All rows are made from the same 5 directions, up to rounding. Whole rows:
4,6,-23,-8,9,-2,-3,6,8,-2,15,20,12,22,7,2,-1,-1
19,-5,7,0,9,-18,-6,-25,14,9,-10,-18,10,-12,-6,3,-1,-2
-2,13,-8,-5,11,-13,-11,2,-2,9,-15,-1,17,-9,16,-8,-7,12
3,5,-10,-6,5,5,0,10,4,-12,14,15,-1,22,-6,4,2,-3
-23,0,8,6,-18,20,9,21,-20,-6,0,7,-18,-3,5,-4,1,3
-4,13,-22,-12,19,-1,-9,7,9,-9,14,6,10,17,-16,3,1,-7
-23,7,-14,-2,-6,15,3,25,-14,-4,8,19,-3,9,12,-5,-1,4
-26,-22,-17,6,-18,19,11,-4,-2,13,29,3,-8,-1,-3,4,6,-19
-20,-3,-16,-2,5,5,-3,-4,4,5,14,-11,2,-5,-19,2,3,-14

Rows cut short, each followed by the rest of it:
14,9,20,1,2,-12,-4,1,-6,-1,-28,-6,3,-12,14
-6,-6,17
1,7,-18,-6,7,-8,-6,5,2,8,0,14,17,7,21
-5,-5,8
19,8,22,2,-3,-2,3,9,-6,-14,-17,8,-8,6,8
-1,-2,14
16,-10,24,9,-15,0,9,-6,-4,0,-11,-1,-11,-5,10
0,0,6
-15,-12,13,10,-15,10,8,-4,-9,5,-2,-15,-14,-19,-7
-1,3,-6
-17,-1,4,3,-1,-3,-4,-6,-7,12,-12,-21,2,-26,-2
-6,-2,0
2,0,2,2,-1,-15,-5,-9,-4,20,-20,-7,14,-21,26
-9,-7,13
1,5,-13,-5,6,-4,-4,3,3,3,3,10,10,8,9
-1,-2,3
-9,-4,1,2,2,-2,-3,-10,1,7,-3,-19,1,-17,-12
0,1,-6
3,-22,22,14,-27,10,16,-7,-9,7,-2,-1,-18,-10,12
1,3,0
26,21,18,-5,10,-7,-4,16,-2,-24,-19,13,-2,17,4
-1,-4,18
-16,11,1,0,-1,1,-4,14,-14,2,-14,-1,2,-11,12
-9,-5,11
11,-15,21,10,-16,1,9,-11,-3,5,-8,-6,-11,-10,7
1,1,2
24,-15,28,10,-15,0,11,-12,1,-2,-8,-2,-14,-2,4
4,2,3
-7,10,6,-4,8,12,-1,11,0,-25,7,-8,-15,9,-38
6,6,-9
-19,-15,18,13,-24,20,14,3,-15,0,2,-9,-25,-14,-7
0,5,-7
-31,-16,-11,7,-18,19,10,2,-9,12,19,-1,-10,-8,0
0,4,-13
27,-1,8,2,-8,-6,6,4,0,-2,-7,26,2,17,32
-1,-4,16
21,-5,28,7,-8,-6,5,-9,-1,-3,-17,-6,-8,-7,5
1,-1,8
-22,-11,-27,-2,0,7,0,-7,6,12,26,-2,5,0,-9
3,4,-18
0,-5,25,10,-13,-3,4,-5,-13,9,-24,-13,-7,-26,15
-7,-3,11
-2,-6,27,9,-11,4,5,-4,-9,-3,-15,-18,-16,-19,-8
-1,2,1
8,-3,22,4,-6,10,7,3,-2,-19,0,-4,-21,6,-21
6,6,-4
-3,1,4,0,0,9,3,5,0,-12,7,-1,-11,7,-17
4,4,-6
13,3,27,3,2,0,1,-3,0,-16,-13,-17,-14,-6,-23
4,3,0
-14,2,-6,0,2,-4,-5,-2,-4,11,-6,-10,7,-16,4
-5,-3,1
13,9,-2,-4,-1,6,4,20,-1,-17,7,30,-4,30,11
2,0,8
-12,-15,-15,2,-10,14,9,-3,4,4,28,8,-6,10,-7
6,6,-17
-23,10,-16,-5,8,2,-7,9,-5,3,1,-4,7,-7,-2
-5,-2,0
-3,-8,2,5,-10,3,5,-3,-3,6,1,1,-3,-4,8
-1,0,-1
-4,-2,-22,-5,8,-4,-4,-7,11,8,16,2,12,6,-4
3,1,-9
-10,-9,-2,5,-6,-6,-1,-12,-4,21,-8,-11,8,-23,15
-6,-3,2
1,-11,17,9,-19,12,12,2,-8,-3,1,4,-17,0,4
1,3,0
10,-2,-3,0,1,-10,-2,-6,3,10,-5,5,10,-1,17
-2,-3,6
17,-2,24,7,-12,-1,7,4,-8,-4,-17,7,-9,-1,19
-3,-3,14
30,-15,25,9,-18,6,16,-4,2,-10,2,15,-18,16,8
7,4,2
4,-4,1,3,-1,-15,-4,-12,-1,20,-16,-6,14,-18,24
-7,-6,9
6,3,18,4,-2,-12,-4,-4,-8,9,-29,-12,4,-23,18
-9,-6,16
32,-25,3,5,-7,-6,10,-29,22,6,18,4,-1,14,-3
13,6,-14
27,0,2,-2,1,-6,3,-1,8,-6,2,18,3,20,11
4,-1,5
4,-5,-10,0,-1,-15,-4,-11,2,24,-8,4,20,-11,32
-7,-7,9
8,8,14,-1,9,-10,-7,-5,0,-3,-19,-16,2,-13,-7
-2,-2,6
11,-8,-16,-1,-1,-13,-1,-11,8,21,3,14,19,3,32
-3,-5,5
-5,10,-18,-8,14,-4,-8,5,5,-1,7,5,11,8,-4
0,-1,-1
5,9,14,0,3,-5,-3,5,-6,-5,-18,-6,-1,-7,2
-4,-3,10
